There are 4 nested groupings, the coarsest first. Each group lies inside one group of the grouping before and may be the whole of it. The rows also spread widely along 18 directions, which tell nothing about the answers.
In the rows, 128 means zero.
Known rows, each followed by its group in each grouping:
[105 209 159 127 134 126 102 101 145  87 118 116 129 111 125  82 133 222
 133 153 132 125 154  77 135 142  96 143 116 129 142 133 150 158  93 138] : dopun J_20 mosat J_67
[ 79 149 196 146  75  64 174 100 167 101  78 125 139 143 125  83 135 121
 177 157 166 160  91 139 120 149 143 124  91 113  95 132  90 150 132 170] : Kibe J_345 tevug J_298
[170  92 145 115 101 150 138 108  75 151  69 138 151  81 135 162 177 139
 137  89 120 170 105 138 102 130  85 129 150  96 149 133 122 131 124  77] : dopun J_20 fini J_904
[144 112 103 103 188 170 148 133  85 113 193 166 140 133 140 176 123  77
  94 115 143  67 114 101  84 105 163 139 158 136 123 112 118  97 140 150] : dopun J_899 Mal J_133
[119 104 146  70 194 161 126 128 104 101 157 126 131 119 114 132 137 161
 110 106 139 110 102  86  97 160  96 176 138 137 162 115 134 174 106 122] : Kibe J_345 faf J_858
[156 150 141 127 142 103 115 149 107  99 117 119 128 132 139 124 145 122
 110 149 143 112 154 137 147  98 115 114 128 135 117 116 153 146 115 176] : Kibe J_345 faf J_57
[158  77 132 118 104 112  99 154  92 134 100 110 135 148 161  95 130  59
  96 115  84 130 110 117 123 121  73 116 116 112 118 125 127 110 151  38] : dopun J_899 Fuso J_948
[105 104 155 152 134  83 108 165 119  99  96 140 140 116 136  99 176 151
 132 182 182 132  89 136 177 117  92 120 100  90 145 118 138 165 116 177] : dopun J_899 Fuso J_481
[114  73 185 146 129 116  64 156 151 164 122 153 117 139 158 126 108 180
 163 166 117 152 125 139 128 144 123 118 132 149  73 149  81 167 121 115] : dopun J_6 Ligef J_82
[158 101 182 129 105 168 115 146  84 159 208 166  93 205 118 132 134 136
 122 156 104  94 144 142  76 141 141 163 141 119  92 130 126 190  80 111] : Kibe J_995 gevud J_745
[114 119 140 119 128 148 105 173 171 177 130 132 117 164 117 123 103 101
 130 134 107 127  93 185  90 171 177 116 122 156  93 170 126 197 142  56] : Kibe J_115 safem J_804
[155  91 149 127 127 151 142  91  88 169 137 178 123 125 150 166 143  93
 155 127 104 116 114  86 104  99 113 137 166 129 138 107  84 104 136 140] : Kibe J_196 pamel J_831
[127  86 129 173 121 188  86 200 147 159 148 160 120 155 146 129 148 109
 122 205 131  52  76 101 107 136 140 105 154 109 106 140 115 141 126  88] : Kibe J_995 gevud J_805
[100 123 146 162 143 100 138 143  93 120 156 123 117 223 114  91 135 122
  70 186 138 100 117 115 116 126 144  98 150 130 100 118 187 138 113  97] : dopun J_899 Mal J_755
[108 151 162  87 119  65 132  75 116 108 122 171  98 100 128  75  77 136
 160 129 105 171 165 157 185 131 119 182 103 175 125 114 147 145 110 145] : dopun J_20 fini J_165
[152 160 161 112 132 109  88 170  84 146 136 141 120 115  97 103 120 127
 181 113  70 119 183 123 174 135 107 164 110 126 108 108 173 171 167 184] : Kibe J_196 zukul J_695
[145 165 141 143 150 110 125 105 127 164 104 174 145 163 128 159 138 130
 135 134 135 137 116 112 125 118 147  74 161 163 110 126  96 112 177 151] : dopun J_20 diged J_931
[ 53 131 109 173 174 119 160 117 126 152 134 115 110 147 138 114 123 158
  39 164 145 146  98 104 126 127 152 120 144 134 113 132 188 120  78  68] : Kibe J_345 tevug J_542
[ 90 149 147 109 196 119 138 137 125 151 185 181 113 184  84 116  97 115
 120 135 134  93  99  95 129 182 172 149 136 174  90 127 137 176 152 134] : Kibe J_196 pamel J_831
[107 129 160 122 139  80 115 130 179 166 115 126 101  99 167 123 105 102
 173 132 108 145 112 154 133 115 153 157  94 139 108 146  83 192 129 161] : Kibe J_115 safem J_804
[ 79 197 130 156 140 130 123 102 172 186 126 121 135 108 153 133 127 177
 138 119 107 157 104 119  89 117 166 142 100 108 123 165 102 165 121 129] : dopun J_20 mosat J_67
[108 136 158 108 144 206 100 117 155 122 191 121 131 158 113 150  97 179
 148 126 122 103 131  59  61 181 123 145 124 146 100 130  75 132 125 110] : Kibe J_196 pamel J_831
[114 148 111 127 108 119 156  76 123 128 135 149 110 127 140  97 153  87
 117 157 130 117  94 151 146  80 119 156 115 118 223 111 155 137 104 130] : dopun J_899 Mal J_755
[ 76  91 136 154 127 162 146 132  95 157  95 190 158  64 151 106 139 146
 146 154 111 113  82  86 104 121 142 143 168  92 129 137 142  96 129  93] : dopun J_899 Mal J_133
[173 113 145  79 135 126 131 135 113 124 149 121  94 118 153 140  96  58
 147 105  91  79 132 130  88 130 160 168 146 145  92 132 117 170 122 102] : dopun J_20 fini J_904
[110  98 105 159 167 168 105 173 149 178 162 161 157 127 138 202 152 129
 128 138 171 141  76 164 116 117 161 108 105 116 118 134  73 128 161 187] : Kibe J_995 gevud J_745
[103 135 135 103 128  69 118 107 156  86 131  75 115 124 141 100 129 107
 122 129 151 176 124 171 174 103  84 159  42 133 172 105 124 163 108 181] : Kibe J_196 pamel J_831
[ 96 188 122 126 141 143 160  52 146 152 131 164 133 135 125 120 144 147
 102 123 141 144  85  97 111 129 125 136 133 148 181 130 110 120 116 108] : Kibe J_995 gevud J_745
[107 162 106 117 169  85 125 123 101  97  82  80 156 101 128 115 111 113
 112 113 109 157 166 126 153  79 124  90 146 162 127  95 195  68 166 168] : Kibe J_196 zukul J_695
[ 85 163 131 109 156 136 113 146 162  97 152 164 140 159 125  96  86 113
 135 167 145  77 108 146  93 129 199 109 143 175 109 145 126 140 143 140] : dopun J_899 Fuso J_481
[158 122 143  78 103 119 137 127 103  58 156  87  94 178 111  85 123  49
 114 144 119  79 142 143 126 120 103 149 122 147 158  92 178 149 104 113] : Kibe J_196 zukul J_695
[148 190 130 132 121 107 134 120 151 105 188 118 105 178  94 147 134 107
 132 131 168 119 134 132 168 158 121 142  50 119 123 106 116 157 145 182] : dopun J_20 mosat J_67
[154 224 120 162 140 135 141 100 146 134  92 104 133 111 135 152 162 158
 102 127 149 107 120  50 108 135 126  93 153 104 114 144 134 131 121 100] : dopun J_899 Fuso J_948
[118 107 120  94 182 100  90 162  97 146 103 143 131  82 168  88 105 103
 102 107  75 128 115 120 145 117 114 153 132 146 121 142 155 148 141  78] : dopun J_20 mosat J_67
[139 147 134 146 124 140 105 104 171 111 112 154 117 123 115 154 118 160
 168 183 166 130 151  97 196 142  98  85 141 180 135  94 107  75 152 169] : Kibe J_345 tevug J_542
[112 134 138 109 137 160 120 122 147 109 133  64  96 114  92 119  87 168
 164 136 101 102 147  82 111 180 138 150 168 145 121 108 195 149 124  69] : dopun J_6 Ligef J_82
[ 70 186 119 163 102 111 155  95 180 187 150 159 111 134 118 119  97 104
 175 137 111 145  95 139 151 141 178 153  70 122 126 132 111 129 168 142] : dopun J_20 mosat J_67
[ 60 172  92 133 148 125 172  88 136 107 119 167 130  75 133 112  83 147
  75 136 159 161 125 140 155 141 171 134 120 158 102 143 172  80  92  84] : dopun J_20 fini J_165
[127 163 128 112 139 144 152  99 132  87 186 110  99 128 138 131 127 119
 105 140 145  95 150 119 113 104 129 164 105 125 152 108 141 146  72 163] : Kibe J_115 safem J_804

New rows, each followed by its group in each grouping:
[121  83 128 132 125 161 111 130 112 123 129 130 158 118 179 141 119 109
 116 130 112 128 124 101  83  91 113 108 142 128 106 117  84  48 139 120] : Kibe J_995 gevud J_745
[166  78 148 114 124 108 118 190  65 118  87 186 150  62 154 125 131  94
  95 101 138 165 144 176 173 146  99 143 100 117  56 149 128 129 118 108] : Kibe J_345 tevug J_298
[113 108 151 138 138 146 103 190  84 140 176 137 138 177  99 127 140 134
 132 146 118 118 138 158 113 127 138 132 112 111 103 117 160 160 140 172] : Kibe J_196 zukul J_695
[150  99 157 108 133 128 113 100  80 108 128 126 127 134 173 129 108 123
 144 144  81 109 170 106  78  63 129 114 192 156 119 101 127  83 117 142] : dopun J_20 mosat J_67
[108 139 107 142 149 145 106 146 149 148 157 119 136 116 118 160 110 143
 112 106 139 165 129 117 163 163 111 134  70 127  97 121 111 103 159 130] : Kibe J_995 gevud J_745
[187 114 163  94 129 156  73 142 117 147 118 132 135  92 151 166 109 140
 175  90  80 136 172 113 102 134 108 137 150 150  83 131  78 128 152 131] : Kibe J_995 gevud J_745
[113 162 126 138 127 155 108 142 173 125 129 159 117  67 160  95 116 110
 168 162 113  59 111  49 162 131 108 168 107 114 147 123 102 121 144 147] : Kibe J_345 tevug J_542
[ 75 142 148 111 108  91 125  66 172 116  98 102 124 151 158  80  83 136
 130 141 111 176 124 172  93 102 149 113 129 181 137 141 122 122 107  88] : dopun J_6 Ligef J_82
[125 164 121  95 152 117 157 142 127  77  88 125 154 113 116  98 108  82
  86 109 152 105 108 115 113 172 155 108 152 160  77 140 162 109 145  72] : Kibe J_995 gevud J_745
[121 171 133 111 142  51  95 158 160  80  74  52 134  83 145  80  99 100
 151 116 114 134 143 102 177 134 103 128  82 127  97 115 150 136 177 148] : dopun J_899 Fuso J_948
[145 102 106 109 158 165 146 153  61  75 127 146 144  40 150 154 144 126
 101 128 154  96 140 131 124 100 134 149 158 104 126 115 179 103  88 144] : dopun J_20 fini J_904
[117 175 122 135 113  95 116 111 161 159  94 119 145 134 133 129 123 121
 128 104 125 192 112 170 137 128 129 107  75 134 121 150 102 136 162 118] : dopun J_20 fini J_165
[149 127 148 130 102 110 102 158  78 134 104 117 175 153 142 104 171 109
 112 110 103 159 132 178 100  79  98 110 105  94 134 127 134 133 147 155] : Kibe J_995 gevud J_745
[148  70 124  92  87 129 116 121 120  98  49 104 157  92 135 120 152 104
 147 121 136 176 104 219 126 100  95 100 142 139 193 117 153 119 136  93] : dopun J_6 Ligef J_82
[116 110 145  91 147 146  87 139 141 130 184 174 110 170 166 106  93 100
 150 173  99  69 113 167  77  81 177 144 148 177 145 137  97 167 115 153] : dopun J_20 fini J_904
[110 129 120  95 153 114 144 123 110 148 140 131 134 138 126 104 141  85
 110  95 112 128  75 161 100 116 141 164 115 119 179 132 151 183 138 109] : dopun J_6 Ligef J_82
[ 75 129 146  91 110 121 154  77 154  82 146  96 130 137 127 132  81 147
 165 133 144 171 141 218  68 107 195 137 122 169 127 121 125 128  99 166] : dopun J_20 fini J_904
[141 141 125 141  81 135 143  84  96 145 126 156 136 198 107 111 154  91
 128 148 108 131 111 131 130 105 100  92 136 132 185  96 144  80 164 101] : dopun J_20 mosat J_67
[104 108 114  99 168 105 165 120 143  96 132  88  95 102 130 128 118  61
 125 136 147  95  85 110 142 127 142 161 133 140 152  97 161 145 119 134] : Kibe J_196 zukul J_695
[159 130 185  95 100 104 119 110 119  91 114 109 150 162 138 104 149  99
 156 111 125 126 119 102  96 127  77 131 109 122 128 110  69 132 153 157] : Kibe J_995 gevud J_745
[119 127 108  93 184 163 117 138 134  93 185  48 133 173 126 152  94 111
  74  96 123 113 136  90  74 140 124 124 118 156 115 107 130 108 142 108] : Kibe J_345 tevug J_298
[118 105 134 156 129 169  82 139 118 155 123 169 140 130 150 139 131 187
 118 178 122 137 137 147 111  99 132  93 163 144 125 145 131 111 107 104] : dopun J_899 Mal J_133
[ 76 106  99 165 192 134 153  96 154 151 149  82  88 145 127 195 125 187
  52 160 187 168  91 131 114 137 169 104 158 147 122 129 167 143  59  68] : dopun J_899 Fuso J_481
[122 150  97 100 129 193 124 162 151  97 162 113 139 152 101 134 104  98
 101 123 148  88 105 166  72 164 177 119 121 140 122 150 153 144 133  65] : dopun J_899 Fuso J_481
[156 120 170 118 119 106 117 154 162 163 102 120 114 128 119 158 128  96
 203 124 124 126 105 160 120 154 154 136 118 132  96 138  88 206 165 161] : Kibe J_345 faf J_57
[100 174 139 102 178 138 108 148 162  75 138 125 156 130 139  96 129 136
 129 139 152  60  86  55  94 143 131 134 120 128 131 132 101 150 155 157] : dopun J_20 diged J_931
[ 77 178 124 121 142 117 117 119 213 139  98 152 135 109 111 110 121 149
 154 151 167 149  70 163 155 163 159 124 106 168 152 151 113 171 146 135] : Kibe J_995 gevud J_745
[187 197 147 145  92 134 149  77 123 131  59 123 140 119  98 164 183 150
 125 105 157 164 132  84 145 162  70  83 136 121 127 130 115 112 136  96] : Kibe J_196 zukul J_695
[ 86  98 175 123 144  79 119 134 137 118  74 134 130 114 120  94 124 159
 172 175 141 148 104 144 146 136 141 118 169 161 117 115 154 155 134 152] : Kibe J_995 gevud J_745
[129 139 126 134 133 132  97 111  71 163 154  96 121 145 163 118 118 145
 112 121  44 140 182 127  84  46 122 139 148 115 147 110 174 119 108 127] : dopun J_899 Fuso J_948
[122 132 110 174 104 165 132 122 144 171 163 128 104 196 132 138 140 100
  93 163 118  98  87  90 109 135 127 109 116 107 134 123 123 111 134  57] : dopun J_20 diged J_931
[ 88 135 111 145 128 150 170 142 102 136 170 182 129 109 123 132 112 113
  94 135 147 133 128 175 137 130 174 162  89 112  98 135 161 123  96 137] : Kibe J_345 faf J_57
[ 90  95 162 103 138 118 128 154 109  72 127 120 165 193  91  96 133 157
  95 143 181 152 101 200  84 160 146  97 131 147 108 136 162 163 114 107] : dopun J_6 Ligef J_82
[ 82 203 172 116 131  97 118 146  82 132 144 185 160 163 109  43  93 149
 152 131  70 118 166 156  98 119 186 143 125 141  81 146 176 157 154 168] : dopun J_20 mosat J_67
[109 103 113 115 114 126 146  96 122 137 156 135  89 164  81 139  97 113
 145 156 128 159 131 195 165 137 151 132 133 173 162  87 190 124 134 111] : dopun J_20 fini J_165
[120 112 128  63 142 122  66 141 177  58 120  78 112  73 185  94  68 115
 142 136 112 116 152 163 121  99 122 156 109 174 140 135 119 148  95 117] : dopun J_899 Fuso J_481
[146  94 162 132  76  96 101 133 118 132 138 115 118 115 150 137 119 111
 183 116 103 177 158 158 167 116  82 164  46  93 108 100  86 127 152 181] : dopun J_20 diged J_931
[ 50 220 140 142 165  81 168 100 144 116 161 113 104 163 130  66  69 123
 100 156 102  99 159  91 108 115 199 137 133 161  77 126 188 130 108 143] : Kibe J_115 safem J_804
[ 57 157 125 123 111  96 124 119 142  96 121 105 119 110 134  59  68 149
 113 147 108 171 158 175 152 131 147 148  85 150 108 133 193 120  98  90] : dopun J_20 mosat J_67
[105 122 172 119 110 107 137 135 133 104  87 122 114 147 104  64 144 116
 143 171 134 101  82 105 135 168 110 132 144 132 136 126 166 177 118  82] : Kibe J_196 zukul J_695
[ 80 125 153 104 177 145 104 175 128 149 123 114 158 107  82 129 137 191
 176 114 119 150 109 164 102 156 154 145 128 124 143 131 167 210 160 175] : Kibe J_115 safem J_804
[146 110 155  64 130 124  93 122 141  94 124 170 133 141 125  99 122 107
 145 135 144 126 105 162 146 143  92 138 118 186 166 120  91 151 139 133] : Kibe J_995 gevud J_745
[ 92 170 140 132 122 128 128 161 116 156 160 156 126 182  90  86  91 114
 142 140  87 102 129 149 106 159 193 135 123 138  79 144 175 162 161 106] : dopun J_20 fini J_904
[144 129 160 137 139 124  83 128 160 111 134  94 109 139 181 153  79 125
 178 168 100  79 173  75  83  84 159  93 175 161  64 117  82  97 138 166] : dopun J_899 Fuso J_481
[121 118 115 168  71 123 142 150 107 135  69 188 136  68 136 102 137  92
 146 172 134 128 117 167 183 114 137 111 131 102 123 131 176  91 133 101] : dopun J_899 Fuso J_481
[126  78 140 117 133 145 160  93 100 131 157 163  87  87 124 159 116 142
 127 132 144 153 134 111 174 157  94 184 117 131 130  97 135 117  82 112] : Kibe J_345 faf J_858
[ 93 146 123 119 147 137 154 101 116 122 190  89 118 164 133 137  87 118
 100 108 109 125 140 117  61 121 171 150 120 127  98 118 144 118 111 113] : dopun J_899 Fuso J_948
[160 114 146 124 149 115  96 152  97 111 134  71 152 146 166 139 165 111
 114 110 118 110 120  89  78  85  88 124 114  81 130 113 100 144 140 162] : dopun J_899 Fuso J_948
[120 100 138  86 116 132 128  93 146 117 139  76  98 162 109 126  95  99
 193 146  91 116 122 155  94 117 153 136 161 168 178  86 156 142 149 122] : dopun J_20 mosat J_67
[121  86 139 119 122 159 107 148 120 130 130 125 136 109 107 150 120 154
 147 114 134 160 117 134 130 175 104 140 107 114 113 124 123 130 143  92] : dopun J_899 Fuso J_481
[107 159 117 175 140 118 127 154 139  97 123 179 147 136 135 109 159 118
  99 195 193  92 100  96 194 118 105  91  96 121 130 114 123  91 140 185] : Kibe J_345 faf J_57
[127  82 170 170  92 121 110 136  86 175 155 169  99 182 105 130 129 152
 168 182 100 141 145 129 160 134 115 126 134 117 102  97 147 131 139 136] : dopun J_20 fini J_165
[128 144 176  77 140  83 162 103  62 117 129 183 127  95 137  79 116 111
 124  80 100 138 130 119 124 148 121 207 110 120 102 139 136 173 107 116] : dopun J_20 mosat J_67
[120 189 137 117 147 138 145  79 166 136 131 136 107 121 156 118 139 124
 136 155 128  76  95 100  76  92 170 146 173 147 172 138 117 171  89 142] : Kibe J_995 gevud J_745
